Each new row is followed by its nearest point in the smallest flat space through zero that holds the last named rows.

j_84 (6 x 19):
[[ 27.3  50.3  -4.2  -1.3 -37.8  -1.8  24.3  -3.5  24.5  15.5  -0.6   9.7
   -4.0  18.0   0.5 -14.8   6.7   7.6  16.3]
 [  4.9 -19.9  15.1 -22.9 -45.9   1.3  -3.8  10.9  15.7 -23.1 -16.1  21.5
    1.9   4.3 -10.6   1.4  -4.2 -11.5 -30.0]
 [ 12.4  23.7 -14.9 -10.7 -28.6   0.2  12.4  17.5   5.8   6.0 -14.5  13.8
    3.3  -6.4  -7.7  10.8  -1.9   5.3  23.8]
 [  8.2   3.0   6.4 -32.7 -12.8  -6.4  40.6 -11.8 -15.9  -9.9 -17.0   5.4
    2.1  -1.2   8.5   7.2  -6.5 -20.0  27.0]
 [  2.0 -22.0 -28.5  22.5  20.6  21.5  12.4  31.2  15.6   2.9 -21.3   9.8
   13.5  -2.7  25.3  10.8 -18.2  18.4  18.5]
 [  7.7 -15.5  10.1  12.2  17.8 -29.4 -18.8   9.2   9.1  -7.5  27.1   7.5
   42.8   5.8  -9.2  32.0 -15.4   8.9  18.3]]
New rows:
[-14.8  -2.7  22.4  26.7  -5.8   4.3 -22.1  14.7   7.0  -5.6  -4.0 -28.0
 -13.2  -2.6 -27.2 -10.5   6.5  27.7  21.4]
[ -5.4   7.0  -6.9  13.0   4.0   0.9 -22.8   7.6   1.7   8.6   8.6  -3.9
  -3.0  -5.7 -10.9   0.3   5.9  10.4  -7.0]
[ -7.4 -27.2   9.8   5.6  15.1 -20.4 -15.3  -9.3   7.1   1.9 -20.6 -28.6
  -0.1 -27.4  -8.4  -6.7   5.9  -0.9   6.6]
[-12.3 -14.8   1.6   0.6  17.4  -1.0 -11.4  -1.9 -13.8  -3.3   3.4  -7.3
  -0.9  -8.8  -2.6   5.0   0.1  -3.3  -4.9]
[ 10.3 -15.3 -14.5 -28.4 -13.6  14.3  10.3  26.4  10.3  -4.4  -3.2 -24.6
  15.7   8.5 -23.1 -19.6 -21.0 -25.8   6.4]
[  2.9  -7.7  -0.1 -12.2 -15.6   3.0   8.9   7.5   2.4  -8.4 -13.7   9.8
   2.1  -1.7   0.8   4.8  -5.1  -5.0   0.4]
[-15.3  -4.7  10.7  -4.4  23.9  11.2  -2.4  12.9  -2.4  27.6  11.2   3.1
  -4.3  24.3  15.8 -11.8 -11.2  24.7  23.3]
[ 0.8  0.8 -7.9 17.3 22.8  4.1  5.0 -0.8  3.2  8.4  4.7 -6.1  3.3  4.3
 13.2 -2.8 -2.8  8.7 10.3]

j_587, 6 rows:
[[ -7.2  20.8  17.9  26.3  -7.5  -2.7 -24.5  48.2  -3.9 -26.3  24.6  -5.7
  -15.3 -18.2   8.4 -17.1  11.9 -34.9   0.3]
 [ 21.2   5.7  -1.9 -13.7  14.0 -14.3   2.2 -37.2  16.0 -10.9 -18.5  22.9
  -24.2   2.0   1.8 -14.9  12.0 -13.8  11.0]
 [ -1.2 -46.8   9.3 -30.2   8.6 -11.6   7.8  -0.9  11.6  14.3  15.1  10.6
  -16.4 -12.0  -8.9 -21.6  11.2 -24.1  13.9]
 [ -8.6  17.5 -17.3   4.1  19.3   7.5  17.7 -15.3  14.4   7.6  -2.1 -12.2
    4.6  -2.3  12.6 -14.0  -3.2  -8.0  22.9]
 [ -9.5  23.5  34.1  -1.0  13.3   2.2 -20.8  20.0  10.8  -9.9   2.5 -12.9
  -32.4  17.3 -42.4 -27.9  35.5  21.5  -8.0]
 [-27.1  -9.4  15.6   6.3  11.5  16.0   2.0  -4.5  11.4 -23.9 -30.5  27.8
   15.3 -24.7   2.9  -0.3  11.3   5.3  -1.0]]
New rows:
[ 12.4 -10.6  -5.0   6.6  41.5  16.3   2.1  13.7  32.7  -1.7  -2.1  -6.7
 -26.9  -2.3 -15.8  -5.1   9.2  -8.0  -4.4]
[ -6.9   2.6   8.1  -6.0  14.8   0.4   1.3  -0.7  13.2   0.1   1.6  -2.8
 -13.9  -0.5 -10.3 -21.0  14.7  -4.2  10.1]
[ -4.1  -3.8 -19.5 -12.2  18.2  21.0 -29.8  21.3 -12.6  20.4   0.4  30.4
  -6.3  -0.7  -8.2  -8.8  -0.2 -35.4 -29.6]
[  1.1 -12.5   7.8  -2.1  -5.4  -5.2  -6.3  11.5  -2.4  -4.4   7.8   6.5
  -5.4  -7.9   0.3  -2.6   3.3 -12.6  -2.0]
[  6.7 -17.2  25.0  33.9 -11.2  -9.2   5.2   5.3  -7.1   3.6 -31.6  -9.7
 -10.0 -36.0   3.8  -2.6  -7.6  15.2  15.1]
[ -8.6  -5.3   6.3   5.0  -1.6   4.7  -2.5   5.3  -0.5  -9.9  -6.8   9.8
   7.2 -10.7   3.4   3.7   1.5  -0.9  -3.6]

j_973, 6 rows:
[[ -0.3  -1.4  -2.2 -18.6 -11.6 -18.7  30.0  -2.1 -26.7 -52.6   1.9 -31.0
  -18.6  23.2 -11.0  -1.2 -11.3  13.8  36.5]
 [  7.3 -18.3  12.8  -0.7 -21.6  -7.8   4.2  26.1 -14.1 -39.5  -4.5 -17.2
    5.7   4.8 -38.9 -25.3  45.8  -8.5  36.8]
 [ -5.8  21.4 -18.7  25.0  24.6   7.9   5.3  -7.7 -17.6 -22.6   1.0  14.6
   -4.0  26.4 -21.6  14.6  28.0  18.0  31.5]
 [ 16.5  17.9   4.8   5.2  -2.3  34.7  27.8 -11.3 -27.0 -45.1 -19.3 -46.0
  -10.7  57.8 -27.8   4.7  -5.7   4.6  23.7]
 [ -3.3   9.5 -16.3  -8.8  -6.5  17.4   6.8 -44.7   9.8   0.5   4.6 -29.8
  -40.6  22.0  11.5 -14.8  18.0  12.7  44.2]
 [ 10.0  27.9 -11.3  11.8  -1.8  28.0   7.0   9.0 -38.4 -45.8   2.1   4.3
   18.0  27.4 -29.3  -1.0  30.1   5.5  36.0]]
New rows:
[  6.4  26.0   8.8  21.9  -0.5   5.8  -0.4 -32.0   4.2 -15.6  -7.4  -8.7
 -30.2  26.7 -16.8  -4.5  -0.1  -9.3 -27.9]
[  4.5   6.2   3.0  12.2  10.9  19.3   6.6 -14.3   3.9   2.4 -14.1 -17.9
 -11.3  26.5  -7.9   8.1  -4.2   1.7  -2.4]
[-41.5  -5.8  12.9 -18.4  26.1  17.6  -5.2 -34.4   2.6  -7.9  17.0  12.2
   4.0   2.1   7.4  -0.9  37.1   5.3 -41.5]
[-4.1  4.6 -6.4  8.9  9.8  5.1 -8.5 -8.4  9.4 17.0  1.8 11.9 -2.2 -3.1
  5.2  3.1  8.2  2.2 -2.2]
[-14.3  41.5   4.5  -4.1   3.1  -7.6  17.4  -3.9   9.2  32.2  -2.2  -4.5
   8.0   1.1 -12.8  -2.4  10.4   6.8   9.1]
[-2.1  5.8 -6.0  5.8  6.2  6.8 -3.6 -9.0  4.1  7.6  1.1  4.5 -4.0  2.8
  2.4  1.6  7.0  3.1  3.8]
[  8.4   0.5  -9.9  34.6   3.0  -3.8   0.7   0.6 -10.5  -5.7  -8.9  41.5
   3.8   4.3 -13.2   0.7   0.7 -19.0  -3.9]
[ -1.3   6.4  -2.5  17.8  14.9   1.5  -5.2  11.7  -6.4  -1.7  -1.7  21.2
  14.5   1.1 -12.7  10.8  10.7   1.3  -5.3]
[ -3.9  -4.0  23.0  -3.8  -8.8  -9.8 -33.7 -11.5   9.0  -3.6   0.3 -19.8
   2.4  -9.3 -32.4  -0.7  34.6   7.8  12.1]
[  0.2 -15.2   7.0   6.0  -5.5  -3.4  -5.8   5.3   9.9   0.1  -4.6  -7.1
  -5.1  -1.7 -16.6 -15.1  32.8  -5.8  15.4]
